The same things were measured in two ways. Each way mixes the same 11 hidden numbers, adds some noise and spreads widely along 6 directions of its own, which tell nothing about the thing.
In the rows, 128 means zero.
Some things both ways: the first way, then the second way.
[108 157  90 157 146 112 125 190 135 136  80 125 169 160 130 178  99]
[ 74 134 127 170 129  78 142 151 127 139 119 143  72 131  98 107 122 113
 130  76  95 202 118 144 109 146]

[189 147 143 122 177 129 160  97 138 102 134 158 119 109 109 111 103]
[138 164 122 115 127 126  72 122  88 138 129 144 102 124 139 132 119 109
 145 119 101 122 133 100  90 121]

[131  71 100 135 139  84 120 142 115 148 104 186 145 118  96 168 154]
[179 134 126 112 103 116 118 144 172  97 103 142 135  95 133 102 145 176
 143 168 138 124 147 102  96  70]

[134 168  73  81 147  99  53  82  90 117 114 123 143 177 105 146  50]
[130 128 156 127  87 173  98 124 132 153 119 111 125 117 129  91 113 128
 118 103 131 116 146  99 120  93]

[166 147 114 130  95 205 188 150 123 163 146  50 119 109 189 128 122]
[160 137 139 131  78 139 119 145 110  70 148 118 170 134 176 128 164 137
 133 168 168 123 144  98 173 117]

[179 154  87  94 102 157 126 132 117  96 141 144 124 152 124 140 120]
[160 138 135 130 102 142 114 136 131 134 103 112 119 136 150 103 116 147
 110 113 146 133 157  85  75 113]

[118 156 117 166  79 131  91 102  96 133 174 112 162 101 108  98 142]
[141 134 153 141 106 180  90 133 120 143 129 149 127 149 122  85 131 115
 113 117 123 134 143 100 136 115]

[ 68 108 145 159  88 124 121 150  58 131 195 111 139  45 158  99 186]
[ 62 137 130 115 149  89 124 168 177 133 129 160  80 167 102  70 132 145
 117 146 103 130  96 153  96 145]

[ 94  80 137 124  97  81 128 185 128  93 115 161 138 128 135 189 161]
[ 77 138 141  89 101 106 122 157 137 105 147 136 117 126 111 129 145 136
 146 134 116 144 115 136 123 108]

[137 166 132 107 165 142  90 100 162 134 104 125 125 180 126 147  77]
[114 119 121 140 104  71 131 102 164 142 124 171  55 117 128 110 103 135
 123 131 132 103 107 162  94 142]

[ 46 180 151 175  98 166 168 160 155 168 105  80 128 135 139  67 164]
[ 70 112 160 152 117 139 131 157 120 124 168 137 146  97 104 113 144  94
 115 150  83 154 109 140 186 123]

[137 124  89 112 103 168 137 150 153 167  75 145 125 194 131 134 132]
[150 107 149 155 109 137 142 159 151 105 106 103 152 141 134  89 136 155
  93 128 145 148 146 116 122 119]

[136  91 122 121 114 113 162 159  78 142 131 130 165 180 185 107  76]
[125 147 144 120 129 123 119 146 103  94 122  87 121 166 184 115 112 148
 103 126 173  73 119 139  92 158]

[ 64  90  88 158 119 137 109 127 137 156 123 138 119 139 156 136 111]
[124 117 155 121 118 118 146 111 139  98 114 144 116 143 112 124 107 134
  91 136 130 108 118 160  84 148]

[ 85 166 168 122  88 128 177 112  91 117 158 168 141 156 139  97 160]
[112 109 135 141 153 127  97 166 134 134 104 131 114 134 130  94 113 137
  81 137 111  96 111 123 124  98]

[183 107 142 140 142 125 106 155 127 133 149  91 114 111 126  84 156]
[113 177 161 123 123 128 138 125 130 147 160 127  89 127 161  95 118 131
 151 112 124 141 110 124  95 171]

[129 100 153 134 143  84 174 143 137 100 128 162 107 100 113 121 161]
[122 145 158 126 150 138 132 130 153 152 132 114  99  89 179 143 100 154
 110 188 174 115 143  92 104 109]

[132 132 127  97 121 136 144 118  92 119 151 200 136 147 126 146 152]
[125 149 103 121 121  73 124 121 110 117 149 131 111 153 146 133 133 112
 136 114  89 110  68 106 122 191]

[156 148 189  80 150 122 147 148 149 108 100 195 129 187 101 104 166]
[ 51 107 134 138 121 129 120 177  96 137 132 109 117 102 120 122  92 103
  73 126  93 148 117  67 124  77]

[147  88 133 142 135 147 122 129 148 113 135 143 134 124 125 121 100]
[141 140 123 114  97 102 113 133 133 112 135 166 119 146 138 120 129 126
 119 161 129 120 142 133  86 136]

[126 103  88 126 108 110  52  98 114 127 132 113 135 184 156 206  69]
[161 139 166 138  89 144 137 119 112  97 166 133 158 105 154 123 156 120
 149 146 130 137 123 133 179 138]

[124 122 163 135 185 103 110 101 146 134 116 137 105 125  86  92 149]
[101 144 147 132 112 117 127 124 138 141 155 144 103 122 121 116 132 117
 135 129 102 129  95 134 136 158]

[122 161 102 146  67 109 154 120  91  76 187  86 140 127 149 135 113]
[ 82 174 171  93 145 122 147 119 150 128 116 112  68 150 102 125 118 158
 148  87 144 156 113 160  63 164]

[107 125  97 147 142 168 130 150 151 182  89 146 113 162 160 118 131]
[151 124 161 145 124 160 109 124  83  98 126 123 155  90 145 108 110 109
 107 141 108 106 129 105 139  96]

[146 198 109  99  72 122 105  44  46 119 177 114 185 141 183 165  21]
[ 72 140 133  99 151 119 100 136 122  85 117 122 100 113 112 117 121 139
 150 147 121 129 120 137 123  88]

[177 132 121 134 128 169 130  62 134 127 164 129 113 159 119 105 100]
[150 134 125 136 172 131  95 144 118 163 132 183  94 192 122  79 134 115
 101  91  77 144 104 125 102 169]

[147 155 105 108 176 168  79 121 158 151 115 119  73 132 126 133 153]
[175 120 126 182  83 118 111 111 117 157 121 147 100 156 150  91 118 107
 101  77 122 108 122 124 126 159]

Other things, the second way, with their names:
Q873: [141 148 153  63 129 156  72 122 153 109 113 135 100 116 150  80 130 182
 159 142 159  75 146 149  91  56]
Q76: [128  97 147 164  65 124 142 131 159 115 105 140 110 137 116 101 121 142
  89 122 157 125 132 130 138 116]
Q166: [158 126 135 139  75 131 131 122 154 134 137 151 115 152 155 120 137 144
 103 151 167 120 131  94 136 140]
Q476: [ 90 138 123 127 154  84 142 147 155 120 118 163  81 188 113  98 126 140
 105 133 117 155 103 136  78 169]
Q785: [141 143 110 129  99  88 105 143 112  91 125 159 124 150 131 126 143 120
 128 150 118 120 131 131  95 140]
Q957: [ 85 133 149 112 105 117 129 123 165 113 117 152  84 129 101  93 121 147
 139 132 136 130 125 161 105 109]
Q323: [109 128 109 155 113  85 138 122 195 170 126 170  54 202 136 110 137 145
 105 142 166 145 112 126 118 192]
Q822: [183 130 164 139  84 129 177 134 189 111 102 136 121 128 148  84 121 181
  93 156 170 121 137  98  70 125]
Q383: [140 143 136  96 125 150  71  94  94 102 143 147 123 108 144 139 128 113
 149 157 108  68  96 107 157 104]
Q691: [100 104 148 141 119 132 160 150 110 102 133 127 139 118 114 164 119 120
  77 149 126 187 129  86 135 113]
Q671: [154 148 135 154  61 113  97 118 130 100 119 148 101 113 155  94 131 132
 152 142 158  89 147 151 129 108]
Q909: [108 127 155 166  84 144 153 109  93 133 145  85 110 141 172 169 106 115
  83 111 173 109  89  73 177 174]
Q19: [ 28 163 160 142 140  96 159 137 149 127 152 135  72 150 102 104 134 120
 161 121 123 196 108 176 119 192]
Q125: [ 63 127 143  87 139 123 123 131 175 145 155 161  84  94 124 139 119 145
 124 206 139 133 116 103 129  86]
Q196: [120 144 145  85 121 138 119 125 136 121 137 136  99 104 137 130 125 151
 138 139 127 125 104  85 119  93]
Q499: [113 146 145 140  44 108 147 114 117  86 126 101 123 126 136 140 128 122
 145 114 162 136 144 137 114 152]
Q541: [129 138 147 103  92 111 142 112 133  79 137 149 117 144 112 127 153 141
 150 114 123 130  89 148 147 148]
Q825: [131 133 168 145  98 167 142 175 124 139 131 105 149 134 152 110 123 137
  81 134 162 174 175  76  93 114]
Q598: [113 171 125 100  92 103  98 132 115 102 159 189 100 133 115 113 158 113
 175 139  92 140 107 130 125 131]
Q335: [112 132 147 114 101 143 130 119  95 126 150 113 114 141 130 152 133 115
 122  86 117 135  75  79 166 154]
Q429: [ 92 144 147  96 101  96 143  97 148 116 156 131  90 110 139 156 120 135
 143 154 139  87  71 130 135 156]
Q945: [111 157 157  92  81 112 143 108 122  96 130 133 101  88  98 140 119 128
 153 109  94 113  80 121 106 115]
Q427: [110 136 146 123 132 152  83 124 130 151 118 143  98 146 115  76 116 122
 122 101 101 102 120 134 106 122]
Q676: [ 88 158 157  92 120 156  67 120 142 138 142 147  88 115 118  57 121 129
 163 117  91  67 101 152 118  95]
Q204: [102 150 173 137  75 145 146  92 114 123 159 153  99 137 121 139 116 103
 115 131 141 126 109 123 128 167]
Q687: [ 73 119 132 121 116 116 109 131 140 123 144 138  98 130 117 107 133 123
 132 126 114 131 103 134 156 122]
Q735: [157 145 157 153  86 184  87  88  74 118 156 134 128 110 160 124 130  89
 140 120 135  99 120  94 194 127]
Q418: [150 162 121 147  85 106 109 143 106  99 155 147 120 170 157 108 175 119
 159 111 120 136  94 113 172 174]
Q771: [119 138 130 129 119 109 106 144 144 137 132 137  90 127 137 106 138 145
 144 118 124 130 111 128 144 116]
Q881: [117 207 151  88 151 118  99 110 141 145 128 162  50 106 134  89 106 142
 182 125 101 122 107 121  40 120]
Q199: [ 77 127 145 128 123 106 147 134 131 120 174 129 107 108 157 146 126 122
 117 177 130 114  74 103 178 141]
Q779: [126 146 123  54 121 131  74 152  87  67 125 129 143 163 120 119 153 141
 151 103 103 107 125 139 104  94]
Q421: [ 72 132 152 134 115 131 126 118 124 119 117 127  60 144 140 123 103 140
 111 114 173 124 113 116 129 114]
Q925: [109 137 160 142  88 129 135 116 146 135 152 156  92 113 129  89 122 120
 127 123 121 121 102 136 144 135]
Q375: [111 173 155 123 114 104 142 111 151 160 170 153  84 124 158 132 122 125
 147 154 149 132 127 148  83 187]
Q652: [ 87 161 156 119 168 152 104 123 112 162 143 127  75 152 150  99  95 118
 106 111 113 103  89 103 101 157]
Q643: [163 129 130 114  73 114 101 112 119 109 131 156 138  87 110 141 139 116
 151 133  92 121 134 128 125 100]
Q109: [152 147 159  76 124 162  89 107 147  85 128 136 120 131 158  83 133 163
 149 170 161  45 122 151 118 100]
Q252: [160 141 155 139 121 167  96 128  86 142 139 120 135 147 163 117 118 113
  97 113 131 101 130 101 123 143]
Q22: [ 93 140 107 110 128 104  88 132 125 146 160 171  81 146 152 113 124 114
 122 157 105 110  92  83 129 133]
Q82: [115 177 142 146 108 119 112 153 102 132 137 124 127 110 129  96 124 101
 153 118  86 159 143 113  82 141]
Q431: [113 135 132 104 156 139  98 117 137 154 150 170  86 143 143 143 124 128
 108 178 137 113 105  90 132 129]

Some of these things the first way, each followed by its name:
[108 146  94 127 142 148 155  80 112 160 126 143 125 138 158 151  87]
Q383
[155 125 149 140 120 163 153 142 171 136 135 125 112 115  94 116 191]
Q166
[134  99 157 159 128 157 167 156 147 120 130 178 139  99 131 116 152]
Q785
[105  60  87 169 165 109 101 177 108 116 121 130 148 100 153 210 104]
Q598
[131 170 111 145 121 127  82  88 112 153 129 134 167 152 129 151  99]
Q735
[124 133 135 159  71 115 101  96 109 154 190  90 141  99 139 148 169]
Q541
[ 99 113 115 162 133 112  84 164 126 133  97 113 149  96 149 146 103]
Q19
[207 156 145  61  77 175 132  77 148  95 146 109  70 156 177 146 107]
Q873
[ 87 140  81 158 141 144 104 198 105 146  96  92 170 149 182 175  73]
Q671
[127 160 167  99  86 129  97 112 135 127 132 159 116 106 132 143 185]
Q687
[112 135 103 109 125 142  70 121 134 124 112 112 112 134 160 178  94]
Q957
[ 46 129 102 153 116  99 161 161  88 141 161  92 134 104 159 157 157]
Q429
[110 110 107 147 183  67  85  93 134 139 110 143 141 121  83 155  96]
Q643
[184 141 141 109 129 104 144  85 114 115 157 116 140 171 111 150 107]
Q196
[101 152 105  97 122 113 155 155 117 106 101 175 154 237 132 196 117]
Q909
[140 126  82  99 178  97 112 124 106 147 103  92 114 146 156 200  77]
Q771
[176 109 167 125 114 125 117 132 114 106 139 189 151 141 115 171 170]
Q418
[129  85 152 153 133  90 121 154 100 138 132 185 194 117 100 132 142]
Q22
[ 91 155 104 105 124 126  68 111  72 126 138 105 129 151 168 131  86]
Q676
[119  56 107 171 132 108 105 164 103 159 158 119 140 125  97 106 190]
Q822
[ 73 102 114 179  96 135 215 161 143 118 128 169 145 113 122 158 156]
Q431
